Every row belongs to one group in each of 4 separate groupings. Each group adds its own fixed numbers to the row, and there is some noise. The rows also spread widely along 11 directions, which tell nothing about the answers.
Known rows, each followed by its group in each grouping:
[1.53,-0.65,-1.94,-0.95,0.27,-3.40,-0.76,-1.96,0.13,-2.24,-1.28,1.09,-0.15,-1.47,-0.82,-0.01,1.41,2.09,-2.85,0.98,-1.21,-2.03,0.27,1.77,1.35,1.01,0.43,-1.13] -> J_57 J_642 J_641 P
[-0.80,-1.58,1.66,-2.01,-2.15,-0.26,1.07,-1.65,2.16,-1.73,0.10,0.14,1.12,1.88,0.97,-2.01,-1.36,-0.02,1.26,0.51,-0.61,-3.70,0.10,-1.52,1.15,0.51,2.15,1.81] -> J_881 J_60 J_510 T
[1.38,1.73,-0.56,0.03,0.38,0.12,-0.01,-1.42,1.65,-1.67,-0.10,1.27,1.01,-1.00,-0.46,-0.81,0.92,0.65,-2.41,1.10,-0.28,0.15,-0.40,-0.85,0.32,-1.53,0.63,0.49] -> J_154 J_642 J_717 Y
[1.92,0.44,1.33,1.66,-0.91,2.17,0.59,-1.51,1.11,-0.33,-1.85,-0.84,2.06,-2.32,-0.59,-0.56,0.74,0.51,-1.24,-1.28,-0.18,2.24,-0.31,-2.23,0.71,-0.51,1.78,2.18] -> J_881 J_226 J_717 E
[-0.65,-1.56,-1.39,-0.80,1.04,-1.07,-0.91,-0.65,0.31,0.46,-1.53,-2.04,-1.20,-1.62,-0.77,0.89,0.92,-0.57,-2.25,-1.09,0.42,0.57,1.72,2.46,2.75,1.72,-1.43,-0.61] -> J_57 J_537 J_641 Y
[0.43,-1.67,-0.47,1.97,-0.14,-0.92,0.46,0.06,-1.42,-0.96,1.58,1.72,0.72,1.07,-1.56,1.58,1.05,2.98,2.56,-1.10,-0.43,-3.32,-0.35,-1.57,-0.24,0.48,2.74,0.96] -> J_154 J_226 J_510 T
[2.19,1.53,-1.33,-1.62,0.13,-3.68,-2.48,-2.59,0.54,-0.70,1.82,1.07,0.73,-2.14,-2.29,-0.29,1.49,-0.02,-1.86,3.54,-2.49,0.86,-0.15,0.39,3.34,-1.30,0.35,-0.14] -> J_881 J_537 J_344 E
[0.13,-1.17,0.19,0.95,0.16,1.04,1.74,0.61,0.07,-1.41,0.19,0.03,-0.47,3.22,0.62,1.12,0.64,-0.41,1.59,-1.12,1.89,-1.66,0.57,-1.39,-0.47,1.18,0.99,-0.59] -> J_881 J_60 J_344 P
[-0.66,1.10,-0.17,0.66,0.78,2.88,1.13,-1.41,3.07,-0.01,0.70,0.73,0.70,1.22,0.53,0.82,1.90,-0.78,-0.24,-0.10,0.74,1.42,-0.25,-1.12,1.09,-0.22,0.36,2.16] -> J_57 J_537 J_344 E
[0.35,-2.32,0.96,-1.54,-2.30,-2.85,-1.29,-1.39,-0.80,0.78,2.29,-0.95,1.17,-0.80,-1.33,-2.16,-1.25,1.50,1.72,0.41,-2.59,-3.23,0.64,-1.26,2.66,0.23,1.78,2.79] -> J_57 J_226 J_344 Y
[-1.66,-2.03,-1.99,-2.44,-1.11,1.35,0.04,-0.06,0.11,0.56,-0.53,-3.61,-0.40,-2.03,2.29,-1.85,-3.04,-0.88,1.99,-3.71,-0.99,-1.80,1.59,-1.63,2.46,2.06,-2.13,1.76] -> J_154 J_226 J_510 E
[-0.45,0.24,0.10,-2.58,-0.22,1.22,-0.14,-0.10,-0.09,3.06,-0.48,-2.33,-1.57,0.14,1.62,0.03,-1.47,-2.75,1.52,-0.97,1.20,2.85,2.27,0.16,1.86,1.73,-2.34,-0.24] -> J_881 J_537 J_344 E
[2.93,0.51,1.49,-2.70,-1.99,-2.30,-0.61,-2.39,-0.97,-1.82,-3.09,-0.25,-0.12,-1.40,-0.04,-2.44,-2.49,0.28,-2.03,0.71,-1.18,-0.39,0.78,-0.07,-0.07,-0.12,0.76,-1.85] -> J_881 J_226 J_717 Y
[-0.94,-1.27,-0.05,0.15,-0.74,0.67,1.10,0.23,-0.56,0.91,1.45,0.17,-1.03,1.89,0.18,1.02,-1.82,0.04,3.37,-1.28,0.59,-1.73,1.26,-0.49,-0.01,1.07,-0.39,0.74] -> J_57 J_226 J_344 T
[0.10,-1.96,4.10,1.11,-2.01,0.53,0.96,-0.55,2.64,-0.23,-1.26,-0.89,0.54,2.60,-1.92,1.07,1.05,-2.51,-1.60,1.34,1.44,-1.31,2.05,-0.11,1.23,0.63,2.82,-1.18] -> J_154 J_537 J_717 T
[0.75,-2.54,2.49,-0.55,-3.04,-1.33,-1.42,-0.65,-0.33,1.59,1.96,-2.57,3.03,-0.81,-1.37,-2.26,-0.69,0.10,2.06,0.47,-1.84,-2.51,1.26,-3.04,3.34,0.26,3.04,3.25] -> J_881 J_642 J_344 E
[-1.01,0.64,0.31,-3.52,-0.68,-2.59,-1.14,0.00,0.09,4.19,1.17,-1.11,-0.06,1.10,1.11,-1.50,-1.27,-2.26,-0.40,1.94,-0.11,-0.46,3.73,1.30,1.42,2.89,-0.42,-1.19] -> J_154 J_226 J_641 E
[0.04,0.33,0.97,2.41,1.63,1.50,-0.12,0.80,0.81,3.09,1.25,-1.17,1.71,-1.00,-1.45,1.01,3.40,-0.20,-0.70,-1.00,1.14,2.78,0.64,-1.15,1.65,0.17,1.36,2.88] -> J_154 J_226 J_717 Y
[-0.60,-2.23,-0.65,-1.34,-0.45,0.57,1.88,-0.16,0.41,-1.42,-1.67,-0.30,-2.28,1.79,1.63,0.63,-0.96,0.07,0.94,-1.72,1.08,-1.65,1.16,0.49,-0.46,2.51,-0.78,-1.48] -> J_154 J_60 J_717 P
[-1.96,0.78,-2.76,0.82,0.29,-1.08,-0.45,0.69,1.76,1.76,2.97,0.21,0.01,-1.33,-1.10,0.44,-1.47,-1.15,-0.32,1.04,-0.34,-0.64,1.16,0.91,2.00,-0.63,-2.81,0.78] -> J_57 J_226 J_344 T
[-3.29,-0.70,-2.65,-1.87,-0.40,-2.04,0.06,0.40,1.92,0.76,2.49,0.81,-0.76,1.03,0.67,-0.39,-1.73,-0.34,0.23,1.47,-0.21,-3.39,1.69,1.88,1.20,1.46,-1.74,0.12] -> J_154 J_60 J_344 T
[0.42,-2.04,0.47,2.77,-0.33,3.36,2.36,-1.19,1.20,-2.39,-1.20,-0.04,1.15,0.73,-0.20,1.18,2.08,1.37,0.69,-2.64,0.90,-0.26,-0.60,-1.98,0.58,0.38,2.14,2.19] -> J_881 J_226 J_344 E
[2.20,-1.08,0.77,-0.46,-1.26,-0.30,-0.08,-1.43,-0.95,-0.49,1.31,-0.24,-1.20,0.75,-1.56,1.33,-0.59,-0.80,2.74,0.77,-1.01,0.06,0.98,-0.78,1.77,-0.13,0.22,-0.57] -> J_57 J_642 J_344 E
[1.56,0.79,0.75,2.32,-0.85,0.41,-0.20,-0.41,0.41,1.09,-0.01,-0.09,1.57,-1.97,-1.83,0.62,0.34,0.04,-1.57,0.19,-0.34,1.62,0.78,-1.35,0.25,-0.83,1.14,0.36] -> J_154 J_226 J_717 E
[0.53,-0.38,-1.70,0.83,1.25,-0.42,0.30,0.13,0.55,-0.16,2.43,1.32,-0.31,0.97,-0.41,1.52,1.58,0.57,0.80,0.74,0.23,-1.08,0.35,-0.40,0.71,-0.13,-0.14,0.14] -> J_154 J_642 J_641 P
[1.53,0.48,-0.12,-0.34,0.24,-0.88,-0.20,-2.04,0.82,-1.95,-0.80,1.02,0.11,-0.52,-1.13,0.86,1.05,0.71,-1.43,0.71,-0.67,0.18,0.04,0.23,1.25,-0.15,1.18,0.00] -> J_57 J_60 J_641 T
[0.45,0.30,-1.73,-0.73,1.95,0.41,0.61,-0.38,0.23,-1.74,0.79,0.54,-1.11,1.22,0.26,0.77,1.40,0.03,0.23,-0.57,0.44,-0.67,0.15,-0.42,0.43,0.60,-0.22,-0.48] -> J_154 J_226 J_717 Y
[-1.54,-0.87,-1.84,1.95,-0.04,0.42,-0.35,0.51,1.11,-1.63,0.43,-0.33,2.51,-1.68,-0.90,-0.58,1.04,2.26,-0.47,-2.10,-0.74,-4.03,-0.49,-2.76,0.80,-0.01,1.86,2.96] -> J_154 J_537 J_717 T
[0.53,-0.96,-0.25,-0.73,-0.76,1.10,1.01,-0.38,-0.41,0.31,-0.99,-0.09,-2.36,-0.04,0.71,0.57,-2.55,-0.20,1.31,-0.91,0.77,0.77,1.17,0.78,-0.42,0.19,-2.30,-1.03] -> J_154 J_642 J_717 Y
[0.88,0.50,-0.85,-1.99,-0.36,-2.33,-1.01,-2.45,0.62,-0.26,0.98,1.53,-0.50,-1.37,-0.95,-0.62,0.12,1.07,-1.04,1.99,-1.70,0.40,-0.24,0.90,1.99,-1.00,-0.52,0.58] -> J_154 J_537 J_344 Y
[-0.43,0.43,-3.91,0.44,0.15,0.87,0.59,-0.73,0.65,-2.95,-1.49,0.46,0.32,-2.12,0.75,-0.52,-1.04,1.69,-1.58,-2.15,-0.53,-1.62,-0.28,-0.76,-0.22,0.18,-1.17,-0.11] -> J_154 J_60 J_510 E

New rows, each followed by its group in each grouping:
[0.78,-0.26,-1.46,-1.04,1.10,-0.85,0.32,-1.92,1.61,-3.08,1.36,1.08,0.70,1.26,-0.01,-0.12,2.23,0.47,-0.33,1.29,-1.08,-2.06,-0.25,-0.87,1.76,0.50,1.36,0.24] -> J_881 J_226 J_641 E
[-1.45,-2.68,-0.50,0.60,-0.40,-1.33,0.02,-0.18,0.09,2.37,1.03,0.24,0.40,-0.48,-0.54,0.63,1.64,2.47,0.97,-0.90,-0.10,-1.11,0.57,0.77,1.55,1.73,0.65,2.53] -> J_154 J_537 J_344 P
[-0.65,0.19,-0.54,-1.29,0.55,0.56,0.27,-0.64,0.92,0.67,2.36,0.46,0.08,1.14,0.69,-0.55,0.30,0.19,1.28,0.11,-0.15,-0.15,0.07,-1.13,1.19,-0.18,-0.20,2.18] -> J_154 J_60 J_344 Y
[-1.76,-2.43,0.20,-2.05,-1.40,-0.50,0.46,-0.85,1.08,2.67,0.50,0.12,-0.48,-0.86,0.80,-0.37,-1.40,1.34,1.90,-0.08,-0.51,-0.71,1.13,1.54,1.71,1.85,-0.45,2.71] -> J_154 J_642 J_717 T
[0.73,0.33,1.45,1.48,-0.33,-0.70,0.00,0.14,1.33,2.01,2.39,0.58,1.53,0.92,-1.63,0.43,1.39,-0.40,-0.23,2.12,0.45,-0.32,0.72,-0.86,0.72,-0.29,1.79,0.94] -> J_57 J_642 J_717 P
[0.34,-3.10,1.22,-2.46,-0.89,1.27,1.64,-1.58,0.20,-2.53,-2.98,-1.50,-1.55,1.23,1.84,-0.81,-0.56,0.23,1.21,-2.31,1.06,-1.49,0.75,0.04,0.85,2.13,0.33,0.16] -> J_881 J_642 J_717 Y
[-0.94,0.61,0.50,-0.09,-1.04,1.42,0.40,0.47,1.26,0.03,-0.91,-1.71,2.52,0.40,1.61,-3.03,-1.10,-0.81,-1.35,-1.39,1.31,-2.26,1.02,-2.31,0.10,0.25,1.01,1.82] -> J_881 J_642 J_344 Y
[0.29,-0.25,-0.24,-1.32,0.82,0.19,-0.56,1.42,-1.23,1.97,2.19,-2.32,-2.19,1.68,0.41,1.24,-0.78,-3.45,3.15,-0.84,0.98,0.17,1.94,-1.61,1.90,0.97,-1.68,-1.46] -> J_154 J_537 J_510 P
[-2.32,-1.02,-0.15,-1.32,-0.19,-0.84,0.21,0.71,0.41,3.92,1.09,-0.03,-0.48,1.17,1.18,-0.51,-1.27,-0.11,0.26,0.35,1.38,-0.89,2.62,1.98,0.20,2.08,-1.40,0.25] -> J_154 J_642 J_641 Y
[-1.90,-0.94,-0.27,1.01,0.39,2.18,1.05,-0.17,2.36,1.61,0.61,-0.66,0.55,0.69,0.24,0.86,1.55,-0.98,0.04,-0.81,1.56,0.97,1.00,0.03,1.93,1.04,-0.22,2.14] -> J_881 J_537 J_344 E
[-0.76,0.06,-0.04,-0.02,-0.35,2.49,0.95,0.76,0.78,1.05,-1.05,-1.80,-0.20,1.25,1.68,0.21,-1.28,-2.47,0.00,-1.51,2.09,-0.23,2.68,-1.09,-0.12,1.45,-0.90,-1.05] -> J_154 J_642 J_641 E
[-0.46,1.76,-2.24,1.54,2.27,0.25,0.47,1.32,1.76,0.16,2.15,0.32,-0.36,1.19,-0.56,1.66,1.41,-2.16,-1.27,0.83,1.43,-0.30,0.96,-0.17,0.45,0.20,-1.26,-1.26] -> J_57 J_226 J_717 P
[0.63,0.18,-0.31,-0.67,1.37,0.87,1.02,-1.07,2.12,0.37,1.08,1.02,-1.50,1.10,0.39,1.96,1.72,-1.06,-0.05,1.06,0.66,2.64,0.24,0.50,1.19,-0.14,-1.02,0.05] -> J_154 J_60 J_641 P
[2.30,2.28,1.81,0.00,-2.16,-0.83,0.88,-1.93,1.23,0.50,0.99,3.24,-0.53,1.81,-1.36,0.45,-2.48,-1.51,-0.82,4.27,-0.36,1.38,1.24,0.60,-1.88,-1.61,-0.02,-2.85] -> J_57 J_226 J_717 E
[1.07,-0.89,-1.05,1.17,-2.01,-2.52,-0.07,-1.54,0.84,-2.37,0.95,1.60,2.25,-2.44,-1.54,-2.07,-1.49,3.00,-1.21,1.06,-2.47,-3.78,-1.09,-1.69,0.03,-1.75,1.38,1.64] -> J_881 J_226 J_717 P
[1.47,-0.29,0.30,-1.73,-2.18,-1.12,-0.50,-3.38,-0.73,-1.30,-1.16,1.47,2.38,-2.09,0.52,-2.81,-0.62,4.57,0.69,-0.75,-2.57,-1.51,-1.48,-2.27,0.16,-0.02,2.78,3.70] -> J_881 J_537 J_344 E
[0.43,1.54,-1.59,2.00,2.15,0.20,0.07,0.79,-0.14,1.85,0.54,0.68,0.75,-0.79,-0.09,1.30,2.54,0.77,-0.61,-0.50,1.92,2.05,-0.04,0.23,0.13,0.49,0.14,0.71] -> J_881 J_642 J_510 P
[1.15,1.03,-0.13,1.70,0.66,0.17,0.76,-0.17,0.18,-0.06,0.63,1.21,-0.76,1.37,-1.48,1.84,0.25,-0.96,-0.66,0.78,1.24,1.08,0.74,0.56,-0.36,-0.74,-0.35,-1.90] -> J_57 J_226 J_510 Y
[1.59,-0.45,0.86,-0.63,-0.98,0.64,0.89,-1.05,-1.21,-0.96,-2.09,0.66,-0.53,-0.07,0.72,-0.55,-1.15,1.86,0.58,-1.34,0.33,-0.46,0.22,-0.72,-1.50,0.41,0.82,-0.14] -> J_154 J_642 J_717 Y
[0.18,1.23,-2.75,-1.02,-0.08,0.76,1.94,-1.66,2.35,-2.94,-0.55,1.90,-1.45,-0.18,1.94,-0.86,-2.48,-0.20,-0.86,0.13,-0.09,-0.47,-0.77,0.02,-0.53,-1.14,-2.77,-0.89] -> J_881 J_226 J_510 P
[1.10,0.56,1.23,-0.16,-2.59,-1.26,0.09,-1.48,2.24,-0.88,-0.02,0.45,0.67,0.32,-1.37,-0.95,-2.23,-2.20,-2.45,3.01,-0.45,-0.56,1.38,0.12,0.91,-1.27,0.24,-2.11] -> J_881 J_60 J_510 E
[-0.53,-0.37,0.16,-0.09,-1.59,0.65,0.13,-0.56,1.30,0.69,-2.48,-1.66,2.11,-1.55,1.10,-2.19,-1.26,-0.19,-2.27,-1.05,0.58,-0.69,1.55,-0.52,0.42,1.01,0.36,0.93] -> J_881 J_642 J_641 E
[2.65,1.82,0.11,2.15,-0.21,-0.37,-0.94,0.24,-1.85,-1.73,-1.21,-0.68,3.12,-0.74,-0.94,-0.74,0.95,0.56,-2.12,-1.16,-0.28,-2.20,0.86,-4.03,-1.10,0.04,3.62,-1.12] -> J_154 J_226 J_641 E
[0.18,0.39,-1.89,0.44,1.30,-0.25,0.13,1.25,-0.65,0.48,-0.29,-0.12,-0.45,-0.07,0.67,0.72,0.96,0.50,-0.08,-1.03,1.42,-0.74,0.95,0.04,-0.60,1.74,-0.45,-0.95] -> J_154 J_642 J_717 P
[1.73,-1.90,0.15,1.46,-1.81,0.06,0.55,-1.10,-0.06,-3.62,-0.93,0.26,0.82,0.36,-1.41,0.15,0.02,1.34,-0.16,-0.36,-0.82,-3.68,0.39,-1.85,-0.25,0.06,2.39,-0.85] -> J_154 J_642 J_717 E
[-0.63,0.87,-1.78,-1.75,1.72,0.55,1.02,-1.09,2.85,-2.24,-2.53,-0.13,0.03,0.61,1.87,-0.48,2.68,-0.94,-3.50,0.20,1.70,-0.19,0.86,1.64,1.09,2.49,-0.05,-1.00] -> J_881 J_642 J_717 E
[1.81,-0.17,1.29,0.04,-0.76,-0.01,-0.99,-0.49,-0.76,0.88,2.45,-1.68,1.18,-0.10,-1.41,-0.05,0.69,-1.07,1.96,0.18,-1.44,-0.10,0.92,-3.32,2.59,-0.30,1.80,1.46] -> J_154 J_226 J_344 E
[-1.08,-0.41,-1.24,-2.50,0.80,-2.08,-1.36,0.08,1.01,0.41,2.50,-1.67,0.81,-0.51,-0.08,-1.97,0.75,-0.45,-0.12,0.66,-0.85,-1.99,0.71,-0.53,3.20,1.12,0.20,2.06] -> J_881 J_60 J_717 Y
[-0.24,-0.14,-1.11,-0.16,0.44,0.53,1.08,-0.74,2.17,2.72,1.68,1.82,-2.88,0.27,-0.68,3.05,-0.31,-1.41,0.39,2.25,1.01,3.80,1.63,3.71,1.04,0.16,-3.47,-1.42] -> J_154 J_642 J_717 E
[0.48,0.60,-1.31,-0.09,0.47,0.44,1.11,0.18,-0.40,-1.35,0.14,0.59,-0.69,1.81,1.30,0.23,-0.27,0.05,0.76,-0.93,0.73,-1.68,0.53,-1.49,-1.09,0.68,-0.22,-1.09] -> J_154 J_226 J_344 P
[-0.39,-1.37,-0.67,0.64,-1.33,-1.35,1.18,0.00,-0.17,0.72,-0.20,1.62,-0.68,0.85,0.37,0.14,-1.50,1.52,0.26,0.34,1.23,-1.64,0.89,1.78,-1.17,1.04,-0.76,-0.75] -> J_881 J_642 J_344 P
[-0.69,-0.30,-0.67,-0.17,0.09,-0.74,-0.53,-0.30,1.64,-1.76,1.33,-0.19,2.19,0.83,-0.35,-0.90,0.98,0.11,-0.42,0.48,-0.78,-4.45,0.41,-1.89,1.69,0.23,2.10,1.50] -> J_57 J_642 J_641 T
[2.04,1.20,1.63,-0.67,-1.28,-3.66,-0.53,-1.78,0.12,-1.71,-0.05,1.97,2.35,1.24,-1.31,-2.18,1.09,1.28,-2.75,2.84,-0.74,-2.78,0.18,-0.37,0.06,-0.19,3.93,-0.57] -> J_881 J_226 J_344 Y
[0.62,-0.52,0.51,1.72,0.47,1.04,0.47,0.23,-0.25,1.07,-0.49,-1.08,-0.20,-0.30,-1.09,1.44,0.21,-0.87,-0.72,-1.20,1.16,1.70,1.46,0.14,0.66,0.17,-0.42,-0.40] -> J_57 J_226 J_641 Y
[0.39,0.14,1.59,-2.07,-0.95,0.77,0.59,-0.67,0.03,1.98,-0.26,-1.06,-0.80,1.85,1.30,-0.09,-0.74,-2.23,1.23,0.02,0.76,1.08,2.32,-0.38,0.85,2.01,0.09,-0.59] -> J_154 J_226 J_344 E
[0.98,1.27,-2.26,0.21,-0.61,-0.11,-0.18,-1.21,1.10,-2.10,-0.56,0.51,0.66,-2.12,-0.35,-0.69,-1.05,0.30,-1.97,0.03,-1.25,-0.40,0.04,-0.91,0.59,-0.98,-0.62,-0.44] -> J_154 J_60 J_510 E
[-0.17,1.73,-0.70,0.70,-0.79,0.40,0.55,-2.06,2.14,1.69,-0.96,2.61,0.67,-1.75,-0.11,0.16,-0.20,1.33,-2.81,1.30,0.14,2.88,0.16,1.57,-0.47,-0.73,-0.80,0.88] -> J_154 J_537 J_344 E
[-0.59,-2.16,0.08,-0.55,-1.20,-0.34,0.61,-0.34,-1.26,2.21,-0.53,0.64,-1.53,0.85,0.19,1.25,-1.20,1.13,2.22,-1.02,0.66,-0.26,1.79,1.63,-0.36,2.50,-0.28,-0.78] -> J_154 J_537 J_510 E
[-0.62,2.56,-3.22,0.28,1.52,0.09,0.60,0.08,1.50,-1.68,1.86,1.75,1.43,0.72,1.49,-1.11,0.87,0.84,-0.80,-0.03,-0.11,-2.87,-0.72,-2.43,-0.79,-0.28,0.14,1.07] -> J_154 J_226 J_344 P
[-1.18,-1.66,-0.79,0.35,-0.64,0.54,0.37,0.44,-0.39,0.33,0.36,-1.10,2.01,0.43,1.14,-1.16,0.37,1.46,1.55,-2.16,0.56,-3.17,0.86,-1.76,0.61,2.18,1.70,2.44] -> J_881 J_642 J_344 E
[0.17,0.12,-1.05,-2.06,0.90,-1.02,0.43,-1.49,0.68,-0.12,1.98,1.67,-1.61,1.36,0.11,1.28,-0.30,-0.16,1.89,1.33,-0.70,-0.27,0.46,0.81,1.13,0.42,-0.94,-0.12] -> J_57 J_226 J_641 T
[1.71,-1.83,-0.58,-0.01,-1.69,-0.27,0.69,-0.89,-2.08,-3.39,-2.77,-0.68,-1.83,0.99,-0.32,1.05,-1.88,0.02,0.84,-1.66,0.33,-2.73,1.74,-0.26,-0.55,1.55,0.03,-3.50] -> J_57 J_642 J_344 E
[1.27,2.26,1.29,-2.68,-0.27,-1.28,-0.11,-1.78,0.60,-0.43,-0.38,0.72,0.01,1.96,0.63,-1.65,-0.03,-1.27,-1.54,1.90,0.01,-0.20,0.98,-0.15,0.33,0.39,1.19,-0.92] -> J_57 J_226 J_344 Y
[-0.04,0.09,-2.15,-2.18,-1.35,-3.37,-0.31,-1.31,0.88,-1.61,-2.02,0.30,0.42,-2.41,0.87,-3.04,-2.22,1.52,-3.06,0.57,-1.35,-3.10,0.49,1.00,0.22,1.02,-0.69,-0.60] -> J_881 J_226 J_717 P
[0.88,-1.97,-1.51,0.19,0.31,-1.52,-0.79,0.65,-2.20,-1.09,2.60,-0.51,-0.49,1.32,-1.55,1.60,0.36,0.40,2.95,-0.42,-1.05,-3.31,1.33,-1.57,1.12,1.21,0.94,-1.33] -> J_154 J_60 J_641 E
[-1.16,0.69,-1.75,-0.72,0.27,-0.38,-1.89,0.91,0.91,1.94,0.90,-2.99,2.84,-3.34,1.10,-3.00,-0.70,-0.43,-1.07,-1.73,-0.71,-1.27,0.66,-2.95,2.31,0.05,-0.58,3.41] -> J_881 J_537 J_641 P
[4.14,0.91,1.46,-4.71,-0.40,0.00,0.05,-4.23,-0.23,-2.34,-2.84,0.35,-1.63,-0.67,2.03,-0.95,0.95,0.61,0.46,0.18,-1.26,2.75,-0.97,-1.00,1.59,0.21,0.80,0.43] -> J_154 J_642 J_344 P
[-0.65,1.29,0.91,-1.56,1.91,1.07,-0.25,0.88,0.17,3.45,1.36,-2.57,-0.66,2.23,0.99,0.49,1.72,-3.61,0.72,-0.50,2.29,2.32,2.31,-0.25,2.26,2.06,-0.46,0.37] -> J_57 J_226 J_344 Y
[0.53,0.95,0.17,0.08,-0.35,-0.36,-0.17,0.07,0.36,1.85,-0.39,-0.12,1.07,-0.58,0.74,-1.01,-0.64,-0.19,-1.14,0.37,1.00,0.24,1.06,-0.50,-0.14,0.22,-0.01,0.13] -> J_881 J_642 J_641 P
[-0.11,-0.50,-0.39,-0.91,0.00,-0.62,0.10,-1.15,0.43,-2.24,-0.13,0.40,1.17,0.74,0.39,-1.51,1.04,1.70,-0.33,-0.74,-0.15,-2.69,-0.45,-1.49,0.73,0.39,1.68,1.48] -> J_881 J_537 J_344 Y
[-0.13,0.14,-0.44,-0.68,-0.34,0.10,-0.33,-0.50,1.06,0.07,0.69,-0.66,1.19,-1.05,0.63,-1.96,-1.31,-0.14,-0.48,0.07,-0.12,-0.90,0.62,-1.16,1.09,-0.87,-0.51,1.70] -> J_881 J_642 J_641 Y
[0.27,0.61,-0.07,-1.52,-1.28,-0.92,0.36,-2.43,1.41,0.84,-0.61,0.83,-0.07,-0.89,0.13,-0.63,-1.08,0.07,-1.42,1.40,-0.92,1.21,0.90,1.40,1.04,0.36,-0.66,0.35] -> J_57 J_226 J_344 E
[0.43,-0.70,1.09,-0.83,-2.44,-1.33,-0.85,-1.49,0.53,0.89,-0.39,-1.03,1.77,-1.00,-0.66,-1.67,-0.72,-0.05,-1.10,0.77,-1.03,-1.31,1.66,-0.23,1.81,0.91,1.53,1.08] -> J_57 J_642 J_344 E
[-0.98,0.60,-3.80,1.16,0.96,-0.37,0.20,0.14,-0.34,-2.46,0.37,0.96,2.64,-0.37,0.50,-1.17,0.58,3.11,-0.95,-1.97,-0.64,-4.98,-0.16,-2.22,-1.37,1.19,1.58,1.06] -> J_57 J_226 J_641 E
[-0.43,-0.19,-1.12,2.32,0.81,-0.55,0.76,0.60,-0.53,1.57,0.12,0.97,-1.03,0.54,-1.56,2.42,0.84,0.43,-1.21,-0.22,1.93,1.11,1.64,2.72,-0.41,0.95,-1.03,-1.51] -> J_57 J_226 J_344 Y
[1.14,-0.56,-1.91,-1.15,1.42,-1.80,0.11,-0.97,-0.28,-0.92,0.15,1.76,-1.81,1.04,0.19,1.73,1.95,1.32,0.13,0.80,0.22,-0.67,0.48,1.68,0.35,1.55,-0.26,-1.64] -> J_154 J_642 J_641 P
[-2.79,-5.31,-3.81,0.65,0.85,3.20,2.80,0.11,1.62,-1.20,1.94,0.01,-3.87,1.50,0.65,3.59,-0.40,0.90,4.90,-2.71,0.79,-1.53,0.52,1.51,1.48,1.97,-3.72,1.01] -> J_154 J_642 J_717 E
